The groups are shells around one centre, one inside the other: the same stretched ball of 7 dimensions in 6 sizes.
Known rows, each followed by its group:
[-37.4   4.5 -34.8  -9.7  30.0  42.9  27.3  -9.3 -14.6 -59.5 -16.8  -0.8
  28.6  -9.2 -58.8] => gen
[-16.9 -21.7 -51.1   7.3   4.5   4.5  30.1 -17.9   7.8  -7.0 -27.9   6.6
  -1.7 -16.2 -25.9] => Dezes
[-23.6  12.7 -20.1 -16.3  34.5  40.1  51.9   3.2 -34.3 -35.8 -13.7  14.6
  27.9   8.0 -50.3] => mis
[-22.1 -18.9 -52.7  -0.2  19.3  15.2  12.8 -23.2   7.2 -35.2 -22.4  -0.2
  20.5 -18.3 -37.3] => gen
[-18.3  -8.1 -51.9 -15.1   3.8  25.3  45.5   4.5  -2.7 -33.4 -22.2  10.1
  15.9 -26.9 -28.9] => pulu
[-25.8  10.3 -29.8  -3.9  31.4  20.8  63.9 -16.6 -22.6 -19.4 -31.0  33.1
  22.5  17.6 -42.4] => pulu
[-27.5 -11.3 -42.6  -7.2  33.1  39.5  22.0 -27.3 -21.0 -55.7  -9.0  -5.3
  23.7 -10.6 -33.7] => Dezes
[-39.3 -15.2 -24.4  17.4   3.6   4.6  24.1   1.6  -3.1 -20.0 -34.7  -4.4
 -17.7  -4.5 -73.0] => rula
[-30.1 -10.1 -40.3  -2.6  -2.4  29.2  30.8  10.0  -1.1 -32.4 -20.2  -9.5
  -4.6 -28.6 -47.5] => gen
[-20.8 -17.5 -34.3  12.4  26.0   8.0  10.6 -26.3  -0.9 -11.0 -21.5  -1.7
   7.3   1.5 -45.4] => Fabek
[-26.2   4.3 -38.4 -14.7  30.6  19.4  42.5  -5.3 -10.8 -45.5 -30.2  25.2
  41.0   0.9 -56.5] => mis
[-34.8 -17.1 -47.1   5.1   1.2  12.6  23.0  -5.1   8.6 -36.7 -32.0  -2.3
   0.2 -23.4 -54.1] => Fabek
[-19.9  -7.5 -52.5 -12.2  32.7  32.1  34.3 -30.6 -13.0 -46.4 -15.6  11.8
  35.0  -9.7 -22.3] => Dezes
[-22.4  -2.9 -31.6   2.3  27.5   5.1  51.5 -18.3 -16.4 -13.5 -34.4  29.4
  16.0  16.1 -44.6] => Fabek
[-28.8  -6.9 -60.7  -5.0   5.5  18.3  47.4 -15.6   8.4 -36.3 -34.9  19.2
  16.7 -22.0 -31.2] => gen
[-32.1  -0.6 -37.0   9.7  26.7  16.9  25.3 -26.3   3.8 -20.3 -30.0   9.6
  16.5   3.1 -53.5] => pulu
[-14.3  -1.4 -35.7 -27.2  38.7  34.5  35.9  -1.7 -29.0 -55.6 -10.1  13.0
  47.6  -4.4 -41.1] => mis
[-43.5  17.6 -43.0 -16.4  16.6  53.4  52.5   0.6 -10.1 -63.2 -23.2   9.5
  27.2 -19.0 -53.2] => Dezes
[-21.5 -10.8 -47.7  -4.7   6.7  25.0  19.8  -1.1   9.1 -27.4 -18.5  -5.9
  11.8 -27.8 -40.3] => mis
[-28.5  19.8 -19.5 -11.0  29.8  33.6  59.2   4.9 -24.4 -25.5 -24.5  23.3
  25.2  12.0 -58.7] => pulu
[-30.2 -22.2 -24.1  11.6  10.7  15.2  16.9  -3.0 -16.1 -25.0 -18.8 -15.1
 -15.5  -7.6 -57.0] => rula
[-25.4  -5.3 -12.4   5.6  26.2  21.0  22.3   0.3 -21.5 -15.6 -15.8  -5.5
   1.7   8.0 -63.7] => Fabek
[-35.1 -13.8 -46.5   9.8  -9.3  18.3  33.1  -2.4   9.8 -21.6 -30.6  -5.1
 -16.2 -27.2 -44.8] => Fabek
[-22.1  -8.8 -17.9 -11.8  31.7  10.1  29.9  10.7 -29.4 -43.9 -23.3  11.7
  26.7   8.3 -71.8] => Dezes
[-33.1  -0.6 -14.8  20.4  20.7  -4.3  57.2 -14.5 -19.1   6.2 -43.5  28.2
 -10.7  30.2 -62.4] => pulu
[-32.3  -3.7 -40.8 -20.5  20.7  39.5  27.9   6.2 -15.4 -72.0 -16.0  -1.8
  31.5 -22.8 -57.0] => mis
[-23.1   0.5 -46.8 -27.5  24.4  36.8  34.4   5.0 -11.4 -64.8 -16.9   9.8
  45.3 -21.5 -46.9] => gen
[-21.8 -17.1 -37.1  -6.7  35.5  26.8  17.6 -22.4 -23.8 -49.8 -11.0  -2.6
  24.6  -4.3 -39.7] => gen
[-13.7 -15.3 -30.2   1.1  20.0   6.5  38.7  -8.7 -18.9  -8.8 -22.7  12.3
   4.7   4.5 -36.8] => gen
[-41.7  -3.4 -34.6  13.0   4.2  23.5  36.2  -8.0   0.2 -22.9 -31.0  -1.3
 -11.9 -10.6 -56.6] => Fabek
[-29.6 -20.7 -36.0  12.4  -5.5  15.5  13.7   3.9   7.2 -15.4 -22.1 -19.1
 -19.9 -25.6 -52.7] => pulu
[-39.2  -4.1 -35.8  -0.5   3.7  20.5  40.9   7.5  -5.0 -40.4 -33.1   5.4
   1.8 -14.8 -63.5] => Fabek
[-28.1 -12.0 -37.3  -8.1  -3.4  19.5  43.1  19.7 -10.6 -37.3 -26.4   2.1
  -2.0 -23.4 -51.9] => pulu
[-24.5 -10.3 -38.3   7.6  10.8  30.8  30.7 -16.7  -7.1 -12.6 -14.2  -8.1
  -8.2 -13.4 -28.6] => Dezes
[-36.9  -7.3 -28.4  12.1  21.6  31.8  29.9 -22.9 -18.6 -28.8 -18.1  -6.9
  -6.7  -0.1 -46.5] => pulu
[-31.2  11.6 -36.9 -11.2  22.4  55.4  35.0  -4.9 -10.8 -42.0  -9.0  -4.9
  21.3 -16.8 -42.5] => mis
[-39.0   0.8 -63.5  -9.8   5.7  49.0  38.2 -15.7   7.7 -59.2 -21.2  -1.0
  18.4 -37.6 -30.9] => Dezes
[-18.4 -11.3 -22.8 -14.0  39.4  26.2   2.8   1.9 -22.1 -50.7  -6.8  -9.4
  35.6  -3.4 -65.0] => rula
[-25.7  -2.0 -38.4  -7.9  15.8  37.5  51.3  -7.6 -22.2 -33.7 -16.0   6.5
   7.4 -10.7 -29.6] => Dezes
[-39.9   0.7 -43.1  13.2   9.6   3.7  57.6 -21.6   4.4 -16.1 -49.7  30.6
   2.1   4.8 -51.9] => rula
[-34.9  13.2 -45.3 -23.1  27.8  42.0  54.7  -4.8 -16.3 -67.6 -25.6  23.0
  44.1 -10.0 -49.7] => mis
[-29.8 -13.9 -44.6   0.3  22.0  21.8  11.2 -18.5   1.5 -44.0 -21.2  -4.7
  19.3 -15.3 -50.5] => Fabek
[-11.0 -26.1 -32.1   9.7  28.7  -5.7   3.1 -21.1  -2.2  -6.6 -21.5   0.5
  12.5   4.5 -47.1] => rula
[-29.4 -23.3 -58.9   8.0  -2.4  12.2   8.1 -14.0  25.0 -29.9 -28.5 -10.4
   0.7 -35.2 -42.6] => rula
[-31.4   9.1 -15.4  -1.9  19.5  20.5  50.6  12.3 -20.4 -20.1 -29.4  15.8
   8.5   9.7 -69.8] => gen
[-18.8  -0.2 -15.9 -21.2  47.5  27.8  31.5   3.7 -41.7 -53.2 -11.5  11.5
  42.9  13.1 -63.2] => Dezes
[-35.9 -11.6 -32.8   6.5  22.0  38.6   8.1 -18.1 -10.7 -42.7  -9.9 -22.0
   1.9 -14.4 -51.2] => rula
[-31.9   8.6 -42.3 -17.5  19.6  26.7  66.8  -0.6 -18.1 -50.6 -34.0  31.8
  30.5  -3.8 -47.5] => gen
[-44.1  16.6 -42.5  -8.4  12.4  60.5  47.8  -5.0  -7.2 -51.3 -17.4  -1.8
  13.2 -22.7 -45.2] => rula
[-29.0  -5.0 -32.0 -17.2  27.5  37.2  35.9   0.6 -30.7 -63.0 -13.7   2.2
  25.4  -9.0 -51.3] => mis
[-36.0   0.4 -33.4   6.0  -1.5  24.3  48.0   5.3  -2.6 -17.2 -30.5   4.2
 -11.6 -13.1 -52.5] => Fabek
[-37.5   6.3 -46.4   4.2  13.8  25.6  54.0 -22.0   0.9 -26.3 -35.7  20.5
  10.1  -4.8 -40.8] => mis
[-15.0 -30.7 -35.2  16.1  23.3 -10.7  28.9 -33.0 -15.7  -2.9 -28.9  12.7
  -4.6  12.2 -31.2] => pulu
[-15.5 -20.6 -38.9  -3.5  15.4  -2.2  38.1  -4.7 -12.5 -22.7 -30.2  17.6
  11.6  -2.7 -41.6] => Fabek
[-38.7   3.8 -56.0  -5.0   5.6  24.3  72.3 -15.6  -4.4 -41.6 -41.4  31.3
  12.2 -12.3 -33.6] => rula
[-33.4   0.0 -33.7  -4.1  38.2  41.7  23.0 -24.9 -19.7 -51.8 -12.3  -2.3
  26.6  -1.4 -48.5] => mis
[-29.4 -17.1 -56.0 -10.2  -3.0  23.8  20.3   7.3  10.9 -52.7 -24.1  -7.5
  12.2 -41.3 -47.7] => pulu
[-37.4 -10.4 -46.0  11.8  -4.6  25.7  38.1 -11.8   4.3 -21.5 -28.0  -4.5
 -17.8 -22.6 -38.2] => gen
[-32.4  -1.5 -33.3  15.9  20.0  28.6  23.8 -26.6   0.8  -8.8 -20.4  -5.0
  -2.7  -2.0 -43.8] => Dezes
[-39.8  13.2 -45.8   1.9  10.5  30.2  65.8 -17.0  -0.8 -25.5 -37.6  25.5
   8.9  -4.8 -40.4] => rula

New rows. What belongs after each?
[-35.4 -21.3 -40.1  14.6   2.0  18.5  23.8 -14.8  -3.1 -26.4 -24.4 -11.8
 -18.7 -18.0 -43.8] => Dezes
[-12.5 -14.3 -24.8   7.7  18.4   2.4  42.2  -9.5 -18.8   7.2 -24.2  13.5
  -4.7  10.8 -36.3] => rula
[-22.2 -13.3 -38.9  -0.7   2.0  14.4  53.3   0.5 -14.8 -17.5 -27.1  11.6
  -7.4 -11.2 -32.6] => pulu
[-29.6  -2.0 -25.8  14.1  14.6   5.2  64.8 -16.0 -19.4   1.5 -38.5  27.0
 -11.3  18.1 -43.5] => pulu
[-13.7 -13.4 -37.4 -11.5  32.8  26.9  15.5 -12.7 -16.1 -38.9  -8.2  -2.5
  29.9  -8.7 -37.7] => Fabek
[-26.7 -23.5 -25.1  17.7  29.2  -0.6  10.7 -26.7 -13.1 -18.1 -26.0  -1.1
  -0.1  11.7 -57.5] => mis
[-21.5  -6.2 -27.8  -3.9  34.6   6.7  53.8 -16.8 -31.5 -27.8 -30.6  30.4
  21.5  20.2 -45.4] => gen
[-23.3 -16.4 -14.0  21.7  33.1   3.2   7.4 -23.3 -13.5   0.2 -21.0  -5.2
  -3.6  19.2 -61.4] => Dezes
[-25.3   0.3 -24.7   7.7  32.6  15.0  33.5 -20.9 -12.5 -10.5 -25.7  13.5
  13.9  15.6 -52.2] => Fabek
[-32.3 -15.2 -39.0   8.6  15.7  -4.4  35.2 -16.0  -2.7 -28.7 -42.1  19.2
   7.9   2.4 -58.6] => gen
[-31.6  12.3 -15.9  -0.6  43.4  21.0  46.0 -14.5 -26.6 -27.6 -28.7  24.5
  27.9  27.1 -66.8] => pulu
[-29.9  20.6 -15.4 -12.5  30.9  39.4  59.0   8.3 -31.1 -30.5 -20.3  18.7
  23.3  12.2 -60.4] => pulu
[-24.9 -30.5 -38.2  21.8   0.0 -14.6  28.0 -15.1   2.7  -0.1 -38.7   5.7
 -21.9  -4.0 -45.5] => gen
[-28.7 -12.5 -28.3  -1.8  10.9  12.3  27.0  10.8 -10.6 -34.8 -26.6   0.4
   5.4  -9.7 -66.0] => Fabek
[-30.9  -8.2 -14.0  22.2  31.4  -0.5  38.1 -26.3 -22.9  -1.3 -34.0  16.2
  -6.5  30.7 -60.0] => Dezes
[-36.6   0.5 -33.8 -11.5   6.1  40.9  39.2  16.5 -14.3 -52.2 -18.7  -5.3
   7.2 -23.5 -58.3] => Dezes
[-34.8   4.4 -37.3 -10.7   3.9  41.4  34.3  16.6  -2.0 -44.3 -19.2  -6.3
  10.3 -27.7 -57.9] => mis
[-15.8 -26.6 -40.8  -1.3  33.1  11.1   7.0 -26.1 -12.9 -38.0 -14.9  -2.4
  22.7  -4.8 -38.8] => mis
[-13.9  -1.9 -27.1 -15.8  39.9  21.9  46.5  -8.7 -34.5 -34.1 -16.9  22.0
  34.3  12.5 -40.5] => mis
[-27.9   4.2 -37.2 -23.3  18.2  39.8  28.9  18.1  -8.5 -59.5 -15.9   0.2
  35.0 -23.6 -61.2] => Dezes
[-10.3 -34.3 -44.5   6.9  18.7 -11.1  25.1 -25.8  -8.8 -12.2 -28.0  12.4
   4.8  -0.5 -27.6] => rula
[-29.4  -1.2  -7.3  12.1  19.1  -3.6  43.5   7.9 -18.2  -0.6 -38.2  18.5
  -4.4  23.1 -78.6] => pulu
[-21.4 -22.3 -25.7  14.9  26.2 -24.2  34.4 -19.9 -13.9  -6.6 -43.5  27.2
   5.0  24.2 -59.7] => pulu
[-24.0 -11.1 -19.0  -4.8  35.0  16.2  12.7  -0.4 -22.3 -41.0 -16.9  -1.9
  23.4   5.1 -70.1] => mis
[-33.2  18.4 -23.6  -4.5  26.4  44.8  59.5  -6.7 -25.4 -25.4 -19.2  14.0
  12.6   7.1 -46.4] => rula
[-29.0 -13.2 -32.8  -4.9  10.0  20.3  41.8   4.8 -22.1 -40.4 -23.6   3.7
   1.1 -10.8 -49.6] => mis
[-29.7 -15.1 -49.0   1.8   5.9  33.9  16.5 -12.0   3.8 -36.8 -14.6 -16.5
   0.4 -30.6 -36.2] => Fabek
[-30.3  -1.6 -33.6 -16.2  22.2  42.2  23.9   7.0 -16.8 -59.7 -11.2  -7.8
  25.2 -19.0 -57.3] => Fabek
[-27.0 -12.2 -46.8   9.6  19.5   7.3  20.6 -27.8  10.7 -19.9 -32.0   8.9
  13.9  -5.5 -45.2] => Dezes
[-23.1 -13.0 -21.7  -3.6  32.8  26.6  19.7  -8.0 -30.6 -39.0  -9.6  -6.7
  13.5   2.4 -52.4] => gen
[-27.5   1.2 -44.0 -10.5  12.0  12.1  56.1   1.8  -3.8 -34.4 -38.7  29.4
  23.6  -6.9 -50.2] => gen
[-34.4  -2.7 -22.8  11.8  20.4   2.7  39.7  -8.5  -9.2 -15.1 -39.1  17.8
   3.2  13.9 -69.0] => Fabek
[-25.6 -20.7 -48.4   8.2  -9.1   5.1  43.2  -4.4   3.8 -12.4 -33.9   6.6
 -16.3 -21.1 -33.5] => mis
[-30.9 -31.2 -40.7  23.0  -8.2  -6.2  27.9 -11.9   3.8  -6.9 -36.5  -2.8
 -31.1 -13.7 -44.9] => pulu
[-29.0  -7.0 -22.3   0.5  11.3   4.0  43.9  12.7 -15.7 -23.1 -34.9  15.0
   2.3   3.3 -68.7] => Fabek
[-25.9 -25.4 -35.4  20.2   6.4  18.6   4.6 -19.1   2.0  -7.3 -13.9 -24.8
 -22.0 -17.2 -38.7] => rula
[-34.3 -12.2 -16.7  18.4  15.5  -9.2  43.5  -6.4 -18.0  -8.5 -42.5  18.1
 -12.8  19.9 -70.6] => Dezes
[-30.8 -25.7 -41.7  16.6 -11.4 -15.5  37.8   0.2   8.7  -8.6 -47.1  11.4
 -21.3 -12.3 -55.1] => pulu
[-16.8  -5.2 -24.3 -18.1  38.0  18.6  35.7   2.3 -32.3 -45.2 -18.0  16.2
  36.9   7.9 -56.0] => Fabek
[-36.7   4.1 -16.7   9.6  33.3  21.8  28.0 -14.2 -16.1 -24.3 -25.7   5.3
  10.7  15.9 -70.8] => Dezes
[-26.7 -20.3 -27.2   8.7  38.4  11.2  20.3 -32.4 -27.7 -34.8 -20.4   3.3
  10.6  14.0 -48.5] => rula
[-24.7  -5.2 -33.3  -1.6  23.6  36.8  35.3 -15.8 -21.5 -28.9 -11.1  -2.4
   6.8  -5.6 -33.0] => gen
[-35.3   3.7 -29.4   6.5   3.0  29.2  43.5   4.4  -3.6 -14.5 -26.2   0.4
  -9.5 -10.7 -54.1] => gen
[-22.6   6.9 -22.1 -17.3  29.8  39.1  52.8   5.8 -37.0 -39.1 -12.6  11.9
  22.6   3.3 -46.1] => Dezes
[-25.0 -30.7 -32.6  32.8  17.3  -6.7  12.5 -41.0  -1.7   7.9 -28.4  -4.4
 -22.7   8.3 -38.8] => rula
[-33.6  22.2 -36.8 -25.9  28.7  59.3  45.1   6.0 -15.4 -62.7 -13.2   7.9
  43.6 -15.3 -53.7] => pulu
[-14.5 -26.9 -33.6   5.1  24.3   8.9   3.8 -16.3  -8.9 -20.1 -13.6 -10.1
   7.6  -6.3 -42.5] => gen
[-38.5  -9.6 -47.9  -1.2  10.9  16.0  42.0 -11.8  -4.3 -50.3 -36.6  14.2
  12.0 -12.9 -51.9] => gen
[-16.5 -22.2 -38.9   6.9  17.2 -17.6  43.4 -17.5  -8.6  -8.4 -41.2  29.4
   7.2   9.8 -41.6] => Dezes
[-29.4 -25.8 -55.5   8.1   7.8  11.6   4.4 -22.0  16.1 -36.6 -26.1 -10.1
   5.8 -27.4 -43.3] => pulu
[-29.2 -11.9 -65.3   6.7   0.5  13.2  42.7 -28.2  18.2 -20.7 -37.0  15.2
   3.9 -22.9 -22.8] => rula
[-14.6  -8.8 -16.4  -6.7  26.3   8.1  32.0  11.3 -24.8 -18.8 -20.5   9.9
  16.0   8.6 -61.2] => mis
[-27.7  -7.0 -43.5 -15.9  20.6  31.9  53.5  -8.2 -28.4 -57.1 -20.9  14.8
  20.8 -10.5 -33.9] => pulu
